All groups share one centre, and each spreads out both ways along 12 directions, with some noise.
In the rows, 128 means zero.
Known rows, each followed by its group:
135 121 99 117 132 148 128 144 150 155 158 114 86 129 133 164 149 146 146 129 115 126 153
M
90 147 129 107 130 136 175 152 122 162 163 88 121 153 110 147 123 139 137 164 110 141 123
L
143 138 94 70 119 146 145 115 141 154 125 116 128 162 109 140 120 176 80 147 121 149 117
L
103 119 115 132 118 127 115 128 118 100 119 145 153 155 135 108 97 85 162 152 213 135 142
L
81 113 106 130 118 134 121 112 164 112 125 89 158 159 140 115 102 137 186 166 118 94 130
M
139 117 114 115 118 132 144 180 114 178 172 142 112 190 116 147 155 159 152 145 182 132 105
L
123 100 112 139 117 127 151 77 121 146 143 164 120 118 168 115 162 109 172 102 107 59 143
V
87 122 92 137 132 136 138 108 137 110 153 109 140 148 162 118 111 129 156 146 150 99 104
G
124 70 111 114 107 117 172 92 96 148 115 168 128 143 145 115 142 131 136 139 178 109 164
V
88 129 120 104 124 119 149 116 125 165 139 75 145 79 138 133 160 96 114 137 70 111 113
M
150 136 94 110 124 156 108 138 150 139 131 130 106 139 98 149 126 152 132 96 142 120 131
M
147 85 147 168 130 115 127 147 122 111 125 166 121 164 164 129 119 191 153 159 147 129 163
M
152 159 150 147 127 132 99 131 123 128 119 152 125 91 98 147 133 80 135 95 118 139 130
V
126 105 132 163 137 128 125 134 109 103 132 148 115 107 162 141 137 135 177 120 120 113 105
M
112 95 89 110 143 127 186 98 127 145 131 113 128 180 132 114 140 181 99 148 154 125 115
V
132 135 118 169 168 129 126 106 137 113 149 169 122 131 173 136 160 74 170 121 141 130 89
G
138 111 141 128 124 139 113 159 86 122 107 156 149 107 108 164 106 153 140 156 116 168 189
M
136 128 154 143 136 123 122 118 86 86 75 163 159 87 108 113 118 109 125 95 145 150 90
G
130 113 107 124 127 140 121 114 185 109 109 121 121 170 132 102 133 151 177 118 130 100 93
M
124 101 123 102 110 120 119 149 107 115 100 142 145 123 129 137 117 125 133 174 170 176 118
M
115 142 144 130 137 131 158 148 118 135 94 145 132 157 121 152 115 179 153 160 133 164 131
L
129 138 136 133 134 104 166 85 146 142 159 114 120 178 150 88 113 148 52 144 140 105 158
M
132 89 104 125 81 119 90 97 159 113 121 138 130 139 162 127 100 126 160 161 160 91 169
V
146 154 142 131 135 137 127 108 140 127 105 164 138 135 100 120 131 95 145 105 121 130 132
V
127 115 118 134 138 155 129 116 142 118 195 158 95 142 175 119 140 93 200 129 99 87 181
G
102 146 92 105 165 162 146 89 122 135 113 114 183 116 102 112 149 129 132 98 52 112 123
G
157 116 132 140 148 128 70 156 111 105 107 142 157 92 111 166 127 108 109 150 126 187 170
V
106 123 149 159 131 119 137 113 107 114 156 126 139 109 164 127 118 113 151 153 93 107 142
M
96 103 118 120 96 101 136 142 133 147 145 76 146 158 144 98 115 188 99 148 147 81 158
L
150 121 105 127 134 127 115 110 114 107 127 157 146 142 157 126 107 175 88 136 149 138 123
V
157 147 113 133 104 136 65 116 194 98 160 88 118 144 141 140 82 167 114 138 90 90 103
V
144 120 127 113 87 121 106 126 137 140 132 139 100 101 150 155 110 126 124 147 126 119 181
G
102 148 120 112 169 131 169 115 137 141 117 98 115 100 150 149 158 125 112 148 72 170 90
G
123 113 129 129 115 108 136 143 77 146 125 135 146 106 138 151 125 148 96 150 138 145 153
M
128 110 127 155 135 124 121 154 92 105 174 125 145 157 133 121 111 146 124 136 158 125 80
G
134 91 141 103 75 121 122 151 111 123 127 167 123 150 160 110 121 148 183 150 173 108 99
M
134 140 121 112 116 134 133 107 112 133 133 120 162 132 126 111 114 184 102 113 78 91 77
G
149 129 179 118 123 141 142 122 91 77 126 180 110 102 134 106 108 87 160 126 107 153 113
L
122 98 89 151 130 129 98 140 139 146 128 105 155 162 107 133 134 143 126 131 171 103 213
G
155 108 124 139 156 124 115 124 156 121 102 131 154 156 107 132 153 135 125 150 124 164 127
G
107 103 106 103 142 127 180 110 134 133 104 116 126 167 127 126 135 143 119 175 166 168 128
V
132 111 100 78 105 166 143 148 146 129 150 128 67 142 126 139 135 138 186 130 138 127 80
M
143 157 185 111 93 110 132 152 122 127 95 137 115 132 105 123 91 136 109 143 146 162 111
V
96 145 156 150 139 113 140 144 165 117 138 72 106 132 150 129 129 127 162 150 88 123 74
V
118 125 157 144 138 113 139 134 134 115 110 109 109 101 147 127 133 138 128 132 101 139 116
G
122 155 155 108 123 140 140 147 140 129 155 119 125 163 127 91 113 154 147 129 89 109 128
V
142 122 141 79 78 128 163 103 131 166 123 137 96 129 108 127 125 121 127 134 114 112 151
V
107 86 120 118 127 114 118 120 172 90 151 56 128 141 171 89 121 148 121 170 99 104 104
L
113 128 121 155 159 138 159 139 121 135 173 96 87 112 146 182 137 148 142 149 80 140 129
L
172 107 89 107 121 137 117 122 136 153 161 144 106 141 129 140 156 140 98 117 139 118 117
L
168 88 161 111 123 118 120 115 152 104 103 139 126 121 143 92 151 126 129 136 84 133 132
L
120 89 142 141 119 117 138 107 145 95 148 99 111 145 160 104 96 164 117 164 112 102 164
L
121 86 133 85 120 141 146 150 113 100 178 86 84 111 139 120 112 116 105 175 123 156 154
L
140 89 136 130 123 130 125 104 116 99 153 141 96 91 152 111 131 74 132 121 129 115 175
L
129 123 113 143 142 121 128 143 141 139 189 122 123 171 182 149 127 170 121 177 126 128 113
G
97 112 103 123 152 140 153 118 170 143 151 75 116 158 137 119 149 149 149 144 93 101 173
G

New rows, each followed by its group:
150 122 137 137 114 117 93 135 109 130 147 140 165 138 107 123 121 94 108 138 149 128 151
L
147 118 99 115 137 136 104 123 205 138 113 102 117 157 123 120 164 136 139 119 118 114 105
M
146 110 107 105 113 128 123 160 119 169 146 152 138 155 107 129 168 99 140 128 187 138 129
L
88 155 62 128 137 146 146 111 130 170 130 131 135 155 116 167 130 103 145 133 193 132 145
L
182 147 178 103 83 121 121 127 138 141 124 140 118 143 93 116 104 167 100 125 78 117 116
V
100 147 134 150 128 121 130 167 107 161 142 143 164 167 101 140 138 86 180 146 180 138 130
L
127 116 103 100 145 147 127 133 105 115 127 138 107 77 127 158 136 81 120 139 142 180 153
L
157 115 114 160 129 121 107 124 113 142 134 175 135 147 129 153 122 138 118 129 180 131 171
L
171 122 180 120 134 126 140 102 160 104 144 149 103 149 142 79 140 100 142 137 64 123 120
M
131 98 141 147 128 116 123 131 127 127 113 155 136 136 132 118 149 87 167 133 152 127 159
L
113 139 129 97 151 159 148 131 84 102 148 147 171 140 121 94 110 149 131 136 81 142 133
G
92 166 105 142 178 146 153 107 160 115 143 106 120 155 144 114 136 118 150 109 120 119 84
V
159 106 132 106 121 129 114 139 122 107 103 158 129 123 135 119 132 150 120 133 136 162 107
L
139 115 103 136 143 143 105 111 129 121 136 139 123 90 128 155 149 74 149 121 113 135 154
V
82 105 148 111 99 117 139 139 102 81 90 136 135 104 166 75 103 125 160 130 170 117 134
L
117 99 134 96 105 135 132 141 86 96 147 139 103 80 149 102 125 75 134 113 159 129 138
L
207 113 147 107 110 139 107 117 113 104 137 205 109 126 130 108 134 126 117 100 131 131 98
L
146 142 80 148 185 157 117 94 151 101 129 144 148 176 105 120 130 126 114 98 150 140 103
V
103 111 122 89 119 147 159 96 131 98 179 106 82 105 151 93 128 53 156 129 116 102 113
L
131 108 118 168 145 120 73 115 122 78 139 121 142 78 149 137 118 67 121 130 138 134 144
L
113 103 69 133 175 142 155 81 121 102 160 141 126 132 206 124 145 162 115 135 112 118 88
V
109 164 128 144 122 129 170 85 149 174 125 151 142 185 113 124 131 123 179 116 121 78 133
L
122 102 133 132 112 110 141 102 107 125 95 163 118 91 160 143 133 90 145 142 156 138 135
V
97 157 142 70 129 150 173 117 159 132 129 114 100 141 143 110 117 114 157 166 82 148 132
V
73 98 126 116 130 112 152 96 132 126 93 121 159 107 164 110 147 61 176 178 132 133 146
M
131 79 125 132 122 115 130 112 177 112 83 96 111 156 101 108 136 120 153 140 165 128 124
G
117 112 127 164 141 126 104 94 139 73 174 79 124 99 159 132 78 106 99 154 98 107 157
L
125 105 161 161 137 116 155 130 140 143 144 120 110 147 134 130 146 137 164 153 91 116 160
L
149 148 167 136 136 128 129 145 83 144 121 175 146 116 105 116 148 116 127 89 103 132 145
V
106 123 101 149 130 117 122 141 132 159 134 108 142 137 140 143 150 147 136 124 143 101 128
L
107 117 122 115 105 117 144 134 97 147 125 104 153 120 129 124 119 181 112 126 117 102 92
M
89 184 119 91 132 140 168 119 162 158 126 79 95 128 111 141 121 110 116 136 107 145 116
V
127 118 81 121 152 140 151 108 170 182 146 95 105 158 123 175 165 149 120 152 107 134 153
L
101 79 125 131 134 98 148 104 156 116 76 124 159 167 164 89 141 138 148 182 168 134 131
M
120 76 95 116 149 136 136 111 104 104 120 160 131 99 172 143 142 103 138 165 154 172 154
V
143 136 160 102 104 117 119 128 148 150 180 104 128 136 145 116 124 105 114 177 59 113 157
M
172 101 81 85 117 139 113 146 126 166 177 124 112 154 105 159 140 140 64 151 167 152 157
L
132 150 138 130 133 137 131 113 105 125 113 157 131 89 117 142 122 104 125 110 105 146 141
L
121 128 172 143 108 102 141 137 125 158 173 73 150 157 108 107 110 152 99 157 70 89 161
L
145 95 136 103 142 141 171 106 141 138 120 124 104 141 91 134 162 102 145 154 98 163 109
V
97 122 147 117 98 115 167 123 158 142 151 85 88 141 157 114 127 141 161 151 97 85 98
V
121 89 136 153 96 104 103 115 126 131 109 154 154 122 165 121 131 124 173 143 137 88 168
V
85 142 124 122 125 132 182 122 117 152 110 147 119 154 136 128 127 132 184 130 157 114 135
L
135 123 108 114 109 125 71 160 123 129 118 118 158 108 118 165 124 123 125 152 149 150 109
M
126 100 134 160 159 136 98 144 171 104 161 103 135 153 156 117 139 153 170 156 60 108 187
G
189 128 124 124 133 139 121 129 123 153 109 207 130 173 96 156 146 130 133 136 166 172 133
L
135 124 105 137 151 129 107 107 180 120 95 120 142 159 122 122 130 129 121 135 152 140 155
M
149 179 127 120 132 145 127 103 108 132 100 190 160 154 82 159 90 108 121 133 154 171 134
L
144 104 132 115 110 132 147 60 147 118 151 140 94 117 145 85 137 76 135 105 96 73 162
L
85 121 106 112 117 140 142 105 158 107 141 94 135 158 142 109 99 116 179 169 129 107 111
M
137 127 116 131 142 145 151 71 145 117 132 155 96 121 135 131 133 86 155 123 111 125 143
L
146 144 131 147 145 150 95 122 175 109 149 116 133 157 104 114 126 112 166 111 85 101 115
V
122 98 158 128 112 116 134 151 109 107 162 120 126 131 171 134 111 143 156 198 100 144 110
M
129 140 102 175 156 119 94 154 131 157 169 94 167 155 95 193 126 124 104 176 135 157 152
L
118 148 140 167 189 110 168 118 138 148 118 157 136 169 164 104 174 148 121 115 125 133 118
G
91 124 134 92 122 135 150 127 129 109 139 75 122 99 144 106 116 123 120 145 87 126 112
L
138 124 147 134 146 132 164 77 155 114 130 144 101 140 148 78 152 108 145 95 94 92 116
M
